The same things were measured in two ways. Each way mixes the same 12 hidden numbers, adds some noise and spreads widely along 6 directions of its own, which tell nothing about the thing.
(in the rows, 128 means zero)
Some things both ways: the first way, then the second way.
[122  91 177 131 122 170 124 156 128 163 117 162 170 145 163 121 137 134
 110 132 145 137 123 130 181]
[138 114 143 114 126 134 105 132  86 133 155 130 163 147 163 116  79 146
 122 157 148]

[169 163 165 142 112 156 110 154 106 122 127 120 100 106  71 113 117 170
  75  56  85 174 150 122 127]
[143 111 141 149 154 139 117  90 132 119  92 111 153 103 164 115 188 122
 130 114 176]

[112  84 163 112 117 157 106 178 136 110 130  81 124 142 157 138 137 175
  99 133 128  91  83 115 154]
[ 68 113 120 151 156 111 115 134 120 121  82 120 120 118  96 158 175 102
 141 133 108]

[169 127 210 114 128 151  72 136 151 101 139 202 170 131 112  91  98  83
 158   8 129 172 138 126 158]
[163 143 153 113 107 134 134 142 127 128 134 131 153 145 162 126  53 160
 140 167 104]

[145  90 184 157 132 144 133 119 146 140  98 130 110 152 153 131 125 136
 139 145 148 125 127 146 156]
[136 168 162 108  92 178  98 132  68 149 193 121 133 107 110 161 138 110
 167 130 121]

[132 128 123 130 137 150 119 107 132  87 140  98 119 101 153 146 128 132
  95 112 116 113 101 142 142]
[ 86 102 144 120  98 103 117 169  97 144 210 131 116 118 113 215 219  81
 225  59 100]

[152 138 170 133  83 150 115 153 105 141 112 152  91 134  90  89 106 185
 141 135 107 175 139 113 140]
[119 136  76  96 101 202 176  43 123 142 206 150  99  97 120 105 160  84
 125  54 194]

[117 114 104 149 112 119 128 131 144 118 121 112 136 113 138 148 104 142
 110 140 114 114 123 132 106]
[152 154 170 129  98 104  94 167 143 131 128 152 168 140 183 154 118 133
 153 154  88]

[137 162 113 110 124 157 105 129 100 112 119 117 140 105 116 105 118 128
 139 117  83 144 141 156 131]
[123  91  94 132 139 103 154 124 167 143 125 142  57  82 121 122 153 133
  73  88 153]

[ 83  64 156 140  68 131 112 154 150 181 132 147 112 145 111 146 108 132
 162 131 152 143 148  98 114]
[ 97 132 127 122 133  96 128  86 144 103 117  96 108 126  90 172 149 125
 134 136 123]

[ 97 138 131 115 132 151 101 135 136 120 129 118 140 114 117 118 132 125
 120 115 129 156 123 141 136]
[113  97 110 120 137 117 152  84 131 117 165 133  89 113  82 152 191 100
 169  54 156]

[220 149 167 130 110 164  84 104  91  48 152 106  90 110 161 145 122 179
 148 135 113 108  94 135 143]
[ 91 136 191 125  70  96  95 173 101 127 184 147 172 140 144 153 136  95
 200  98  92]

[ 79 136 105  56 142 168 112 128 158  94 107 146 168 137 143 112 123  90
 143 112 133 173 116 124 143]
[ 90 130 134 151 139 147 100 143 108 182 160 125 139 133  89 121 111 117
 185 154 140]

[140 104 154 126  96 158 103 138 142 114 149 122 119 120 158 144 138 139
 153 127 145 149 106 110 113]
[132 149 171 120  89  97 128 130 121 107 145 136 162 138 157 133  80 121
 110 123 112]

[105 126 124 119 157 124 114 102 157 125 137 126 139 168 132 148 105  67
 156 164 174  98 126 130 116]
[200 194 123  66 137 140 130  77 129  91  93 164 138 159 187  76 105  78
  88 127 140]

[138 129 148 123 140 127 114 115 140 126 139 141 139 152 138 111  98  84
 159 139 137 103 122 140 133]
[107  98 121 175 164 117  90 189 167 171  94 128 115  99  98 145 139 156
 110 138  91]

[125 126 130 142 119 122 118 111 126 124 126 116 108 112 136 130 107 130
 130 134 117 125 133 132 117]
[128 135 111 128 120 144 130 107 140 124 154 147  92  89 135 156 167 119
 105  97 130]

[151  97 134 148 120 144 114 114 115 120 115 116 125 121 174 124 108 143
 135 142 109  95 100 145 161]
[ 78 111 127 183 166  68  91 103 142 179  86  64 165 178  36 119 176 148
 157 244 182]

[ 85 104 147  84 119 206  89 176 136 107 126 112 161 130 134 145 162 177
  82 117 147 161  84 133 190]
[ 76 109 132 138 137 105 138 110 107  96 106  86 129 145 105 122 123 136
 150 145 139]

[119 140 127 126 137 146 104 117 144 126 132 163 149 144  99 120  93 107
 105  98 147 156 115 116 155]
[128 134  87 128 130 176 163  89 136 130 164 132  84  97 148 120 165 109
 156  69 168]

[130 119 136 156 107 152  94 168 145 137 119 138 156 133  77 108  99 149
 119  80 112 150 115 156 174]
[122 142  84 125 109 115 193 129 173 139 126  94  17 100  63 155 167 143
 150 110 121]

[115 147 161 116 110 108 124 126 162 105 139 133  93 148 125 113  98 118
 160 133 142 151 142 128 133]
[155 139 122 104  91 156 150 146 105  95 159 165 112 130 142 137 158 115
 177  55 100]

[ 81 116 135  99 121 168 108 154 140 104 112 134 154 125 132 131 147 153
 124 140 145 158 115 106 142]
[ 95 109 145 137 145 156 105 103 114 150 179 135 131 101  95 165 187  84
 222  78 139]

[ 82 112 144 137 114 126 116 138 138 171 107 152 127 148  93 102  95 119
 138 124 133 150 154 136 162]
[101  91  92 156 139 152 140 145 158 128 126 116  63  68 110 153 179 162
 113  94 111]

[146 142 124 115 137 169 115 123 139  98 134 108 124 151 119 156 120 138
 104 147 143 127  99 149 148]
[119 215 142 177 161 194  34 173 149 178  65  96 129  89 113 124 112 152
  71 246  77]

[ 76 149  86  91 123 164 127 154 134  94 107  97 150  90 135 124 143 168
  77 130  97 169 111 136 133]
[107 134 154  72  76  96 144 169  76 139 203 137 155 196 130 137  66  95
 224 133  98]

[107 118 159 120  65 173 121 192 129 120 173 163 164 112 187 128 153 181
 101 128 150 170  96  78 182]
[135 149 164 136 130 132  65 194  95 140 153 137 195 185 159 140  74 150
 174 216  74]

[134  92 147 145  94 182 112 188 139 141 143  96 130 127 127 134 139 185
  84 110 120 134  76 139 169]
[110 148 142 157 101 123  94 136 141 142 134 129 177 127 138 148 189 113
 112 144 120]

[101 136 117 125 160 140 119 110 152 113 129  92 146 105 134 142 130 118
  78 139 129 125 105 189 130]
[134  90 103 148 150 105 134  87 153 108 109 112 115 119  97 150 182 157
 108 108 157]

[ 82  96 136 139 161 146 151 131 165 163 111 106 131 164 138 152 131 125
  58 165 169 118 102 145 159]
[145 176  84  92 133 205 155 121  87 110 123 105  63  92 154 128  95 128
  58 135 119]

Other things, the second way, with their names:
z169: [104 185  69 116 154 213 105 156 153 161 129 123   6  46  96 169 104 140
  49 166  57]
z461: [105  83 127 105 102  68 180 137 121  87 128 108  91 145 109 143  98 156
 151 107 116]
z812: [125  56 162 203 134  86 109 151 139 128 100 123 206 120 167 113 198 150
 133  81 168]
z272: [155 173 136 127 130 165 106 157 144 156  79 114 150 114 162  97  74 141
  46 196  98]
z728: [159 252  97  62 112 178 145  86 115 129 157 138  40 122  80 119  52  93
  69 170 104]
z745: [134 204 108  87 114 165 145  79 105 133 146  87  95 131 113 126  89 107
 111 159 149]
z110: [131 116 114  56 104  98 171 108  87 122 197 141 142 212 107 141 118  80
 238 108 136]
z390: [119 117 157 155 137 112  95  95 142 148 133 129 165 122 104 130 135 124
 146 123 156]
z949: [151 147 142 102 111  77 146 170 159 165 135 108 109 142 123 115  22 145
  70 169 100]
z192: [157  94 124 128 104  64 173 158 160 112  91 137 133 155 186  90  86 165
 111 108 138]
z755: [119 119 116  89  96 129 185 150 107 121 188 135  96 133 101 157  64 120
 143  86  82]
z506: [113 115 169 168 154 100 105  94 121  90  77 101 188 146 126 110 164 121
 164 123 156]
z583: [164 190 126  98  83 197 133 100 115 141 196 176 113  95 175 119  97 101
 121  91 140]
z626: [168 149 123 182 153  96 105  50 142 139  64 109 130 117  72  82 182 154
  39 161 231]
z722: [177 144  98 125 147 143 146 114 167 121  93 153  68  88 152  85 136 133
  34 108 143]
z153: [133 105 136  93 122  74 180 114  97  95 131  85 160 205 104 101 107 108
 188 103 149]
z878: [111 125 127 127 132 102 150 119 132 133 120 101 123 142  95 126 129 114
 152 127 135]
z644: [141  80 125 189 142  86 155 122 166  83  17  92 135  86 191  96 165 186
  24 109 173]
z99: [145 169 161  64  89 160  66 148  60 158 223 190 196 172 169 148  86  71
 195 130 103]
z328: [116 116 131 148 142 143 101 124 106 124 142 129 146 124 129 129 156 131
 123 137 141]
z693: [ 76 179 125 155 135 124  75 172 158 176 109 109 109 141  60 148  91 145
 155 215  70]
z879: [138  93 143 183 140  88 120 159 158 169 105  99 167 145  98 112 128 174
 140 154 147]
z195: [158 125  82 103 152 135 168 139 136 132  91 103  70 121 133 115 147 129
  94 136 131]
z72: [145 116 121 125 107 129 175  78  82 115 173 115 121 162  79 107 160 127
 231  79 201]
z920: [156 126 170 164 130 136  63 103 131 117 115 174 225 138 179 118 118 154
 120 156 142]
z165: [153 182 116  81  83 155 102 155  87 173 214 154  89 130 107 173 116 115
 144 145 107]
z985: [138 110 112 150 150 137  73  80 150 131 130 198 201 148 148 104 173 115
  98 125 164]
z18: [133 167 124 139 142 210  75  58 112 146 162 149 121  86  84 138 152 121
 139 125 160]
z52: [160 152 115 111 164 108 109  34 159 105  99 139 109 141 112  94 145 121
  96 153 183]
z423: [152 170 143  86 127 147 140 104  86 115 176 113 112 152  94 149  74 112
 179 145 112]
z740: [101 110 104 111 135 127 170 166 114 137 112 103  75 127 137 120  99 125
 176 121 118]
z216: [159 175 128  83  91 158 118 157  96 153 175 160 121 137 159 136 103 107
 143 142 107]
z686: [151 160 128  59  89 122 154 131  81  96 167 126  72 124 160 156 118 104
 122 103 118]
z843: [128 160 130  84  85 111 157  82 121 119 222 166  54 108  95 185 113  88
 195  39 132]
z976: [148 139 141  98  92 139 123 122 101 129 202 151 150 135 157 141 146  98
 148  89 136]
z421: [149  87 121 113  84  89 199 149 134  85 114 150 112 134 188  69 119 141
 105  59 146]
z689: [137  90 160 173 145  87  92 143  89 110  98 137 199 187 133 101 176 143
 219 127 165]
z683: [145 165 113 129 104 220 110 166 126 162 184 150 110  77 165 166 103 150
  99 148  78]
z939: [145 122 134 136 144 128 115  91 145 133 137 132 153 118 154 139 178 102
 149  95 160]
z319: [138 157 146 127 141  57 179  78 135  98  61  59 102 158  98  79 124 114
 123 162 181]
z822: [119  78 170 136 135  41 138 160 124 153 121  92 144 152 106 133 114 127
 185 115 143]
z162: [ 87 152 110  86 133 101 163 171 116 112 131  95  22 121  69 175  67 115
 132 126  50]
z859: [109 117 151 162 134 118 126 210 121 181 139  95  83  93  99 151 133 126
 207  87 105]
z86: [142 132 148 129 115 102  58  97 115 127 184 187 198 176 111 161 206 101
 178 132 141]
z742: [ 70  73 110 190 155  88 127 173 135 110  86  95  66  83  94 152 188 165
 118  91 121]
z770: [106 116 159 196 130 114  77 147  90 132 110 122 179 148  84 116 147 169
 154 167 148]
z852: [118  87 109 141 138 213 108 148 109 195 193 143 104  45 102 180 189 121
 129  87 125]
z608: [ 46  94 116 125  83 138 194 217 134 135 183  82  45  59 129 205 124 135
 141  76  40]
z409: [117  66 114 145 124  63 183 172 119 133 106  98  97 129 132  99 133 145
 118  80 163]
z665: [173 125 143 116 116  90 128  98 157 147 146 180 134 127 109 123 158  94
 128  73 154]
z682: [139 140 146 111 107 124 127 130  98 100 115 136 174 176 170 102  82 139
 153 166 125]
z375: [130 122 130  72  95  93 166 141 113 128 172 135 106 148 136 116  83  98
 145  85 127]
z523: [127 116 151 144 117 102 128 193 132 118  93  87 157 151 157 123  58 187
 125 177  85]
z287: [ 89 103  99 173 139 156 113 143 147 151 120 122 115  81 129 134 197 139
  96 119 137]
z198: [103 155 122 148 136 138 130  51 123 118 133 123 144 168  76  81 154 102
 226 118 190]
z483: [119 151  84 106 143 157 153 109 145 146 143 108  54 103  73 166 106 133
 106 160 103]
z544: [176 143 141 113 120 148 117  27 142  96 120 134 183 128 183 109 225 100
 129 115 199]
z187: [116  94 107 153 146  77 134 119 160 111 103 147  68 106  85 149 163 147
 120  88 135]
z5: [ 92  83 118 186 172 129 126 118 184 163  96 120 153  93 126 113 206  95
 131  81 154]
z862: [155 134 108 134 118 123 133  68 116  79 108 150 143 142 171 100 189 130
 105 113 193]
z69: [152 127 116 142 147 158 121 110 153 173 128 121 139 111 151 125 126 148
 126 164 161]

Some of these things the first way, each followed by its name:
[146 129 135 151 105 137 118 167 130 147 129 135 151 134 112 111  97 148
 110 120 107 128 119 138 138] -> z192
[134 100 171 131 115 114 129  87 160 109 133 188 124 145 179 120  95  90
 185 145 166 125 125 109 143] -> z683
[146 146 168  96 143 166 101 131 140  84 119 128 146 134 129 134 132 144
 117 132 135 151 117 167 143] -> z18
[125 114 143 147 143 110 102  81 134 126 151 120 103 143 153 144 101  86
 153 147 163  91 118 111 121] -> z162
[107 114 118 143 156 148 131 113 138 144 105  98 137 129 127 155 123 116
  80 128 128 116 132 171 149] -> z686
[182 155 135 155 146 125 109 117 119  93 130  86 130 105 149 114 122 130
 152 156  99  95 112 168  93] -> z665
[107 143 112 146 103 123 117 173 117 151 128  82 129 101 112 118 116 167
  90 131  85 135 136 147 110] -> z187
[ 62 114 133 132 135 140 122 167 161 150 122 104 147 107 132 102 148 141
  83 119 135 168 100 124 128] -> z755
[ 95 132 104 141 133 125 103 113 114 161 111 126 145 128 108 135 102 109
 138 159 129 123 158 148 119] -> z52
[207 103 196 152 110 158 110 132 127 111 149 118  99 147 147 146 117 156
 131 126 133 101  98 144 151] -> z644
[121 137 164 127  80 124 115 183 110 171 148 137 120 127 114  81 102 146
 131 110  95 152 148 109 125] -> z985
[112 122 120 132 112 156 146 170 137 129 107 111 152 128 145 131 133 174
  91 166 114 129 113 147 153] -> z216
[ 84 107 117 125 122 144 112 103 140 116 109 126 100 106 114 124 116 135
 117 103 127 158 118 110 141] -> z608
[206 135 162 126 110 111  81  77 122  86 162 167 102 158 136 128  50  92
 200 122 135  90 121 120 127] -> z693
[166 140 174 115  87 145  74 139 128  99 156 171 114 162 118 116  88 147
 173 118 155 159 111  87 155] -> z198
[142 165 118 117  79 164 138 169 115  91 125 139 139  78 119 121 135 205
  82 125  81 186 130 115 110] -> z69
[120 153 136 102 132 106 136 103 154  88 134 120 102 137 174 124  98 100
 142 138 130 130 133 128 126] -> z689
[126 138 128 151 164 114 138  95 136 129 114 114 117 139 128 116 100 100
 109 139 124  96 130 154 146] -> z195
[137 124 138 127 108 142 120 115 120 130 127 146 117 145 142 123 112 119
 183 175 138 125 136 120 124] -> z375
[159 133 169 108 127 147 102 126 128  69 130 128 128 128 158 131 114 156
 119 122 123 122 108 139 157] -> z682
[147 112 150 140  89 172 127 156 138 146 140 134 114 143 108 156 124 170
  96 135 143 162 111 118 132] -> z745
[159 120 149 168 134 132 102 130 115 136 136 121 108 143 113 107 105 144
 124 141 135  98  89  93 127] -> z5
[108 134  99 107 141 152 146 116 151 121 118 105 128 138 159 126 125 101
 131 157 129 135 109 147 135] -> z409
[118 143 132 143 145 120 135 116 160 114 104 116 121 128 144 116 113 138
 105 146 136 154 114 153 142] -> z72
[135 116 138 144  82 133 159 147 136 156 124 139 123 134 154 126 108 139
 140 158 111 137 148 145 135] -> z165
[131 137 116 124 139 156 121 124 137 110 121 115 145 109 136 127 135 112
 122 113 115 146 120 133 108] -> z822
[155 141 142 144  80 134 142 126 120  96 149 123  87 110 162 150 123 197
 115 196 132 137 111 114 116] -> z523
[118 114 156 151  67 128 123 177 117 157 153 120 121 104 159 114 124 167
 130 131 106 139 135 122 139] -> z86
[107 141 109 114 167 160 108 118 128 115 118 106 161 135 113 143 120 128
  73 151 131 107 104 176 162] -> z169
[200 159 163 150 109 140 119 123 127  96 158 141 115 109 150 103 114 140
 145 119 114 148 104 132 126] -> z879
